The rows are grouped in 4 different ways at once. Each group adds its own fixed numbers to the row, and there is some noise. The rows also spread widely along 13 directions, which tell nothing about the answers.
In the rows, zero is written as 128.
Known rows, each followed by its group in each grouping:
[132 174 132 125 131 107 105 133 127 102 155 161 137  96 104 178 127 116
 113 137 118 129 161 129 138 152 111 132 127 150 112 118 133 138 144 155
 155 165 152 129 127] | (1) Q432 Q737 Q174
[128  77 107 181 137 189 124 134  79 108  88  89 122 121 119 174 123 154
 110 121 133 123 172 108 156 154 138 132 163 163 101 157 113 147 185 159
 117 157 104  89 152] | (2) Q620 Q30 Q575
[144 123 106 112 109 146 150 139 119 102  56 111 114 146 128 142 139 178
 114 117  62 114 129 171  89 118 135 125 180 160 155 163 135 174 114 116
 138 154 101 143 135] | (5) Q620 Q593 Q948
[117  99 122 140 114 148 159 136 100 134 117 119 115 148 107 159 131 146
 123 108 106 123 155  65 146 141 160 125 177 153 133 106 109 140 155 125
 125 103 136 105 123] | (3) Q761 Q593 Q719
[154 122 150  99 121 162 179 126 130 109  84 136 112 112 165 126 142 124
  66 141 130 118 190 132 144 143 146 147 142  87  52 138 117 150 119 191
 155 104 102 109  77] | (1) Q175 Q30 Q174
[133 142 122 130 103  64 134 124 156 112 143 139 158 148  99 123  67 107
 131 118  93 171 130  70 123 172 134  83 113 111 141  87 123  81 127 132
 172  85 120  95 202] | (2) Q376 Q737 Q575
[ 80 164  94 118 134  91 131 141  69 173  93 172 154 153  91 102  49 194
 134 130 101 144 103 146 127  97  49 133 114  92 159  88 169 170 101 123
 151 140 141  97 176] | (3) Q761 Q30 Q393
[186  95 121  87  43 118  98 138 121  96 136  87 128 148 106 135 105 111
 118 148  90 152 155  46 189 180 161  80 144 123  87  98  90 164  69 129
 168  71 123  86 164] | (0) Q609 Q30 Q836
[ 72 113 132 158 126 154 194 152  82 181  67 126 113 180 106 106  92 205
 132  95 142 156 108  75 149 107 104 122 144 114 131 116 126 135 130 112
 132  75 123 104 140] | (5) Q175 Q593 Q836
[120 133 138  75 110 126 165 140  94 151 160 168 112 132 149 127  81 148
 115 170 131  79 143 115 122  99 132 171 165  94 118  78 165 134  92 143
 143 121 166 135  79] | (4) Q376 Q30 Q393
[109 120 151 157 136 128 151 145 134 136 155 108 150 154 102 165 125 144
 127 129 130 104 148  92 129 155 144 144 151 128  99  97 126  89 127 131
 126 118 136 169 142] | (4) Q609 Q737 Q719
[ 95 149 126 130 131 166 162 151  70 149  61 140 120 135 111 190 141 208
  81 132  95  86 114 178 123 128 114 142 183 167 142 138 131 214 124 125
 126 136 134 137  81] | (0) Q432 Q30 Q948
[ 98 133 123 106 129 142 180 147 104 147 123 176  82 127 154 132  83 149
 109 130 137 119 153 109 134 114 121 156 160 107 138 109 175 128 125 143
 134 130 159  98  69] | (0) Q376 Q593 Q836
[139 129 152 113 100 186 165 157  95 117  68 103  71 136 184 126 188 147
  83 151 121 107 161 168 148 116 132 162 127 121  62 177  95 193  89 160
 131 108 102 151  64] | (1) Q620 Q30 Q836
[118 121 148 162 130 148 151 155 131 117 109 108 106 140 124 141 171 130
 121 129  97 161 136  86 162 165 134 109 110 130  94 132 121 127 115 136
 152 122 143 113 120] | (3) Q376 Q593 Q174
[108 166 168 128 111 130 119 152  87 173 128 122 137 132  95 145 145 158
 113 139 134 149  95  79 212 148  86 112  92 114  64  83 111 190  33 114
 171  85 158 119 135] | (2) Q376 Q30 Q174
[143 115 154 135 134 203 228 143 141 111  37 103 123 122 153 166 184 140
  45 105  81 110 165 137 112 157 199 116 193 150  80 135 100 173 142 151
 131  79  93 132  80] | (2) Q620 Q30 Q948
[124 110 177 161 139 165 199 154 161 120 122  82 117 144 128 177 190 135
 112 106 102 104 146 108 119 161 177 143 160 148  94 115 129 103 107 115
 128 112 131 195  95] | (0) Q609 Q593 Q719
[108 132 121 144 149 147 156 132 107 131 102 141 115 130 140 118  92 155
 129 127 133 122 143 121 139 109 124 153 132 114 107 130 149 119 151 147
 134 142 131  97 125] | (5) Q376 Q593 Q174
[172  93 139 139  94 130 129 131 157  78 175  93  87 133 132 154 156  88
 110 173 115 111 180  45 128 200 195 122 136 148 122 113  95  72 165 179
 147 100 130 147 116] | (2) Q432 Q593 Q719
[113 148 157 136 111 124 142 178 113 142 117 136 102 156 121 147 163 138
 108 150 102 164 101  86 151 167 119 110 109 119 132 121 116 155  90 128
 147  91 156 153 105] | (5) Q432 Q737 Q948
[118 116 136 168 148 208 166 132 111 128  46  63 111 134 146 129 162 163
 121  82 120 126 157 175 151  95 129 143 152 154  71 172 131 170  98 106
 125 154  92 146 147] | (2) Q620 Q593 Q836
[106 113 145 153 118 154 190 174 128 119  94 131  83 126 142 117 147 134
 135 125  90 161 117  99 138 140 134 130 115 110 113 133 133 124 141 136
 145 108 131 136 107] | (1) Q609 Q30 Q174
[ 97 153 142 145 144 118 171 138 126 121 135 163 139 118 100 203 139 151
 116 121 125 128 158 146  89 154 111 148 172 158 155 123 152 108 139 128
 129 179 151 148 100] | (0) Q175 Q30 Q174
[133 113 136 115 126 165 158 172 140 110 125 129 108  90 126 170 151 134
 120 140  68 127 132 115 140 144 142 145 162 122 115  95 193 148 105 136
 144 177 169 161  91] | (1) Q609 Q30 Q174
[129 100 122 100  93 121 176 119 126 143  88 123 119 168 115 101  81 158
 120 110  93 115 117  88 117 128 145 121 175 108 139  84 141 126 101 123
 158  68 110 129 142] | (1) Q432 Q593 Q719
[108 133 112 143 128 143 163 152 131 120  91 117 141 158 131 116 105 175
  96 143 110 111 136 126 100 134 129 136 122 108 107 122 120 122 163 172
 131 102 102 131 139] | (4) Q609 Q737 Q836
[115 127 130 153 124 173 162 137  91 134  68  90 103 160 140 116 130 178
 129 120 137 118 134 136 145  93 138 144 119 141  96 169  82 150 156 130
 123 100  92 132 138] | (5) Q432 Q593 Q836
[145 109 107 128 115 154 127 143 103  90 101 128  85 120 156 141 125 125
  98 126 106 142 178 138 151 157 122 132 137 122 111 169 141 168 128 164
 138 155 117 103 103] | (0) Q609 Q593 Q575
[122 103 119 122  97 135 156 143 130 126 109 123 133 157 109 147 119 161
  80 158 102 111 137  71 111 168 133 116 165 118 120  97 115 131 139 167
 141  89 136 113 118] | (4) Q175 Q737 Q174
[141 170 124  84  81  67 137 137 161  89 141 137 126 147 124 114 111 155
 141 161  65  95 118 132  75 122 140 128 108 142 152 109 105 113 138 148
 168  92 118 147 154] | (1) Q376 Q593 Q836
[161  93 105  83  71 148 136 160 117 104  88 116 108 132 139 124 119 136
  98 164  51 140 124  94 153 143 158 100 171 113 111 117 139 188  83 138
 158 105 139  94 118] | (4) Q376 Q30 Q948
[ 92 168 104 139 116  99 146 173  93 128  84 172  92 144 127  99 100 176
 138 157  83 148  86 134 113 115  91 117  87 124 173 151 108 155 182 164
 152  96 125 108 133] | (1) Q432 Q30 Q948
[143 110 123 118 115 127 173 143 152 107 101 126 145 126 103 130 121 156
  93 167  63 110 130  86 120 153 162 118 134 103 101  76 126 118 160 181
 150  98 131 115 132] | (3) Q175 Q30 Q174
[147 166 143 122 117  81 133 138 166  79 124 129 149 126 121 132 133 113
 135 137  87 154 149 148 107 161 147 104 108 127 116 137 100 107 119 144
 174 114 104 128 163] | (1) Q376 Q30 Q948
[138 140 120 114 118  99 145 129 138 116 134 135 121 134 117 120  99 143
 132 132  95 142 133 114 116 120 123 117 135 114 146 122 146 120 117 135
 160 118 125 126 152] | (2) Q175 Q593 Q948
[109 105 111 180 138 125 117 143  92 121 101 116 101 168 126 119 119 172
 166 153 134 137 136 136 100 132 100 163 125 133 160 164 135  92 132 130
 122 175 117 154 165] | (5) Q620 Q30 Q719
[119 106 153 166 129 139 168 130 127 135 144 100 110 150 118 131 133 149
 130 140 139 111 144  61 135 139 150 135 123 124  99 103 105  85 153 155
 133  76 124 138 132] | (2) Q175 Q593 Q719
[141 168 146 127 150 123 132 133 121 106 116 129 151  94 128 145 116 127
 132 114 101 133 152 170 169 107 131 130 101 124  57 138 124 168 122 137
 151 145 110 108 154] | (0) Q376 Q30 Q575

New rows. What belongs after each?
[144 117 106 110  95 132 149 141 133  91  95 108 125 154 129 145 118 157
 117 129  81 116 148 148  90 148 148 127 166 142 139 144 124 136 110 121
 138 130 101 143 148] | (0) Q609 Q30 Q836
[115 129 152 128 110 125 142 152 105 169 118 132 144 160  95 139 105 166
 104 133 143 132 118  65 163 149 112 125 132 115  95  72 125 140  94 127
 138  86 145 119 145] | (5) Q620 Q737 Q836
[151 100 119 137  93 131 114 147 107  92 103 103 101 142 131 135 134 121
 130 150 101 161 153 119 140 163 139 114 136 136 129 168  99 139 122 145
 155 122 105 117 137] | (1) Q432 Q30 Q948
[135 155 149 125 124 103  92 143 106 127 144 129 133 144 103 152 152 159
 125 164 123 129 137 122 154 143 103 139 105 124 104 122 112 156  86 147
 154 143 140 152 140] | (5) Q175 Q30 Q719
[101 151 152 141 157 165 172 154 107 135 128 117 105  99 131 163 146 158
 141 111  98 102 121 132 158  80 149 143 145 164 104 123 135 155 146 110
 127 128 149 142 104] | (2) Q376 Q593 Q948
[132  96  93 121  86 161 137 143  89 124  60 118 112 150 127 111 101 160
  85 168  93 136 127  96 143 151 128 107 146 109 110 123 129 170 129 172
 150 101 121  79 127] | (4) Q432 Q30 Q174
[124 117 142 110 108 156 156 102 100 137 113  95 146 173 141 163 120 160
 114 105 154  72 178 146 111 106 165 160 207 162  88 149  82 133 102  96
 115  98  92 146 131] | (4) Q376 Q737 Q836
[107 169 133 147 147 120 135 141 138 124 106 129 133 155 138 123 143 152
  85 161 105 120 131 139 113 160 111 127  83 101 102 124 130 131 106 180
 158 107 117 150 128] | (2) Q376 Q737 Q719
[125 125 142 143 171 192 247 157 169 110  26 127  85 103 193  84 141 118
 106  89  63 160 147 164 116  86 182 134 135  91  89 155 169 127 145 142
 138 122  99 117  91] | (5) Q376 Q593 Q948
[148 137 126 145 131 130  91 131  92 129 117  95 122 135 119  95 100 132
 160 126 143 165 138 121 200 108 108 124  85 107  63 158 116 148  87 128
 154 133 115 107 181] | (5) Q432 Q593 Q948
[124 132 114 153 131  77 141 149 153 113 160 148 131 132 121  96  63 104
 176 138 103 175 127  72 130 132 134 106 101  92 131 109 141  44 161 142
 149 110 141  85 178] | (4) Q376 Q737 Q948
[122 173 158 112 122 118 165 142 140 135  95 136 123 137 136 109 136 139
 120 115 100 161 115 131 145 113 111 120  95 107  99 124 130 149  65 114
 167 108 128 137 133] | (5) Q376 Q593 Q174
[ 99 139 106 153 123 117 118 138 102 119 116 132 122 147 121 143 109 155
 138 128 118 139 141 137 118 144  93 134 138 142 148 157 126 122 132 129
 146 153 119 116 151] | (1) Q376 Q737 Q174
[150 109 105 127 107 128  98 141 118  99 113 106 130 118  97 136  99 152
 126 181  79 116 123  98 148 151 132 126 122 123 105  99 140 136 153 175
 158 144 135 108 159] | (1) Q432 Q30 Q174
[156  98 168 150 107 154 162 127 142 115 132  84 107 152 140 161 164 106
 121 112 130 122 174  87 151 160 173 133 163 139  70 132  97 102  88 115
 130  93 113 151 120] | (0) Q620 Q737 Q719
[ 92 131 125 155 127 136 171 164  97 138  88 136  88 173 135 124 132 199
  99 174 113  93 116 131  96 154 107 154 112 113 140 135 112 133 153 179
 126  94 122 151  92] | (0) Q609 Q30 Q719
[129 121  98 146 111 138 125 142  89 100 100 126 120 142 139 136 106 142
 125 121 120 147 163 134 130 141 122 127 139 134 130 176  92 150 166 149
 130 137  94 102 153] | (4) Q609 Q30 Q575
[167  86 133  68  82 161 180 149 131 118  83 106  81 141 164 110 137 138
 109 145  52 108 123 100 137 107 185 142 169  93 110 111 153 169  63 115
 144 100 132 166  98] | (5) Q609 Q30 Q719
[137 126 141 122 102 144 100 134  90 123 153 106 166 138  92 195 134 154
 106 146 137 100 170 101 159 169 129 132 165 156  88 103  99 175 102 139
 139 137 141 136 132] | (4) Q609 Q30 Q393
[ 76 139 163 200 152 178 174 195  99 133 100 131 124 129 107 199 194 157
  77 122 138 157 144  72 155 206 131 104 128 163 101 135  62 160 194 173
 121  89 145 111  77] | (4) Q609 Q30 Q948
[160 123 132 124 124 128 128 119 125 123 105 101 153 132 100 142 104 150
 127 106 119 126 149 115 150 134 139 115 163 140  93 119 118 146 100 120
 146 130 111 111 168] | (5) Q620 Q593 Q948
[148 138 128 108 121 115 140 124 132 103 107 151 139 128 135 148 113 127
  94 130 144 137 201 157  90 168 120 145 165 120 124 134 146 113 104 162
 146 161 103 126 130] | (1) Q620 Q30 Q836
[ 75 110 150 198 160 157 196 167 103 159  84 146 145 152  77 202 155 175
  82 100 138 161 141  64 121 217 122 105 190 154 148 108 106 115 172 147
 125 106 140 102 104] | (3) Q620 Q30 Q948
[131 105 112 123 114 141 135 134 110 124 119 107 115 155 134 136 101 142
  93 152 115  97 151 112 124 157 134 139 137 101 117 128 138 133 116 162
 137 111 116 143 138] | (2) Q609 Q737 Q575
[120 122 173 145 146 156 171 136 127 143 150 113 129 129 129 159 145 132
 102 129 140 100 159 100 147 130 142 155 143 121  72 104 136 115 116 142
 137 114 143 155 103] | (2) Q175 Q737 Q393
[ 88 133 109 134 104 142 149 180  92 152  72 153 113 141  79 155 116 218
  71 166  61 112  73  81 136 173 100  95 144 139 160  73 141 206 164 185
 155  89 163  99  86] | (1) Q432 Q593 Q948
[102 122 137 141 143 144 143 162 118 156 129 142 133 131 110 157 110 136
 121 127 116 160 127  92 156 146 106 130 163 104 113  93 190 133  67 113
 142 152 170 124 116] | (4) Q376 Q737 Q948
[ 93 108 124 130 142 124 183 155 105 144 158 176  88 115 130 131  87 152
 171 144 117 117 137 104 111  69 122 177 169 103 170  98 197  78 157 124
 113 168 169 144  99] | (4) Q175 Q30 Q719
[139 139 128 132 140 113 145 148 115 122 110 178 123 108 130 127  81 109
 116 125 142 172 168  98 151 145 116 122 122  96 112 117 138 122 163 172
 148 138 124  77 139] | (5) Q620 Q30 Q575
[ 83 142 153 141  94 119 164 139  86 161 116 139 107 197 114 148 154 168
 124  94 161 152 136  98 132 143  93 125 154 149 145 149  74 150  87 105
 137  75 130 145 109] | (4) Q175 Q593 Q719
[123 122 122 153 108 137 107 167  94 112 122 105  90 138 121 132 152 170
 148 182 100 114 110 126 131 137  93 152  97 144 118 151 121 136 130 153
 139 153 137 150 127] | (1) Q620 Q30 Q174
[111  93 124 166 129 128 149 150  94 111 138 114 105 159 110 164 142 161
 150 146 120 122 148  98 109 149 135 143 160 158 163 165 100 103 168 130
 116 131 134 135 122] | (3) Q175 Q30 Q948
[131 181 153 147 122 110 106 129 107 129 132 122 105 137 128 141 165 125
 116 125 162 156 159 142 158 155  69 124  88 136  90 161 103 155  66 140
 156 139 124 142 137] | (2) Q620 Q593 Q174
[145  62  99 154 146 171 160 112 113 112  74  72 110 161 152 107  94 141
 120 119 140 125 183 140 105 150 156 151 178  97 108 170 150  92 107 137
 129 141  80 124 157] | (2) Q609 Q30 Q948
[108 144 137 139 146 142 173 163 137 131 105 142 108 116 138 126 123 108
 127  88  83 183 140 135 139 119 111 122 129 110 131 127 192 135  85 105
 146 160 148 144 130] | (2) Q609 Q737 Q393
[131 103 152 161 133 127 130 140 110 141 148 101 125 152 108 134 108 112
 158 120 159 170 145  57 172 150 141 129 134 116 104 125 115  84 105 103
 142 105 137 130 160] | (5) Q432 Q737 Q948
[115 108  89 126 108 135 147 111  93 149  69  89 156 188 103  88  49 218
  99 155 114  76 119 102 126 101 123 126 139  99  94 109  99 144 147 168
 145  48  83  94 187] | (2) Q175 Q737 Q836
[143  74 125 139 135 182 197 125 134 108  72  78 122 140 151 107 102 162
  98 160 115  65 161 132 100 117 199 166 158 106  75 119 123  86 191 184
 125  99  78 133 121] | (1) Q432 Q30 Q836
[133 117 104 120  90 127 122 151  82 128  75 122 128 168  98 145 119 183
  93 162  96 136 107  95 126 176 119 104 154 134 157 131 102 183 116 144
 150  96 123 109 136] | (5) Q432 Q30 Q948
[120 144 117 163 144 144 148 150 129 114  75 138 142 112  95 147 115 143
 112 103 109 173 146 101 152 143 141  94 124 148 113 111 116 142 188 158
 144 134 122  86 153] | (5) Q432 Q593 Q836
[112 135 145 144 130 110 156 155 131 120 122 128 138 136  98 137 129 171
 130 153  94 131 110 105 113 143 123 122 118 119 124 106 115 120 146 156
 148  99 127 139 132] | (1) Q175 Q30 Q948
[117 147 131 143 134  97 150 151 137 117 129 121 131 124 123  86  78 151
 176 142  90 124 101 113 148  91 129 129  69  98  93 106 122 104 170 157
 161  93 108 116 184] | (1) Q376 Q593 Q575
[138 122 147 139 110 130 108 143 124 111 168 106 142 135  93 195 146 147
 109 158 136  89 160  99 126 183 139 146 156 162 103  97 110 119 131 153
 132 139 140 157 125] | (1) Q620 Q737 Q836
[128 138 159 153 152 145 174 150 168 113 116 122 125 118 120 157 174 134
  89 133  94 146 146 118 121 170 137 117 124 121 101 113 152 119 114 165
 159 133 140 152 107] | (2) Q175 Q593 Q948
[151  98 111 132 109 149 122 105 100  97 111 104 118 159 138 162 144 133
 101 107 154 140 214 140 125 161 131 129 198 152 113 201  90 147 106 135
 134 146  92 106 125] | (4) Q175 Q593 Q948
[166  95 123 116  97 152 131 113  88 118 123 104  92 139 147 111 109 106
 127 150 139 130 171  85 189 129 160 134 130 101  68 149  93 138 116 149
 143  93 114  82 134] | (3) Q432 Q30 Q174
[171  85 117 167 153 194 118 125 114  94  84  41 129 119 139 126 138 142
 117 160 114  88 173 151 161 122 163 145 130 128  36 160 126 137 140 171
 130 156  86 123 158] | (2) Q620 Q30 Q948
[121 100  99 165 151 191 127 143  89 115  46  77 130 152 126 150 158 192
 101 154  84 111 142 177 135 143 129 140 143 126  96 183 132 182 113 151
 134 170 106 125 130] | (3) Q376 Q30 Q948
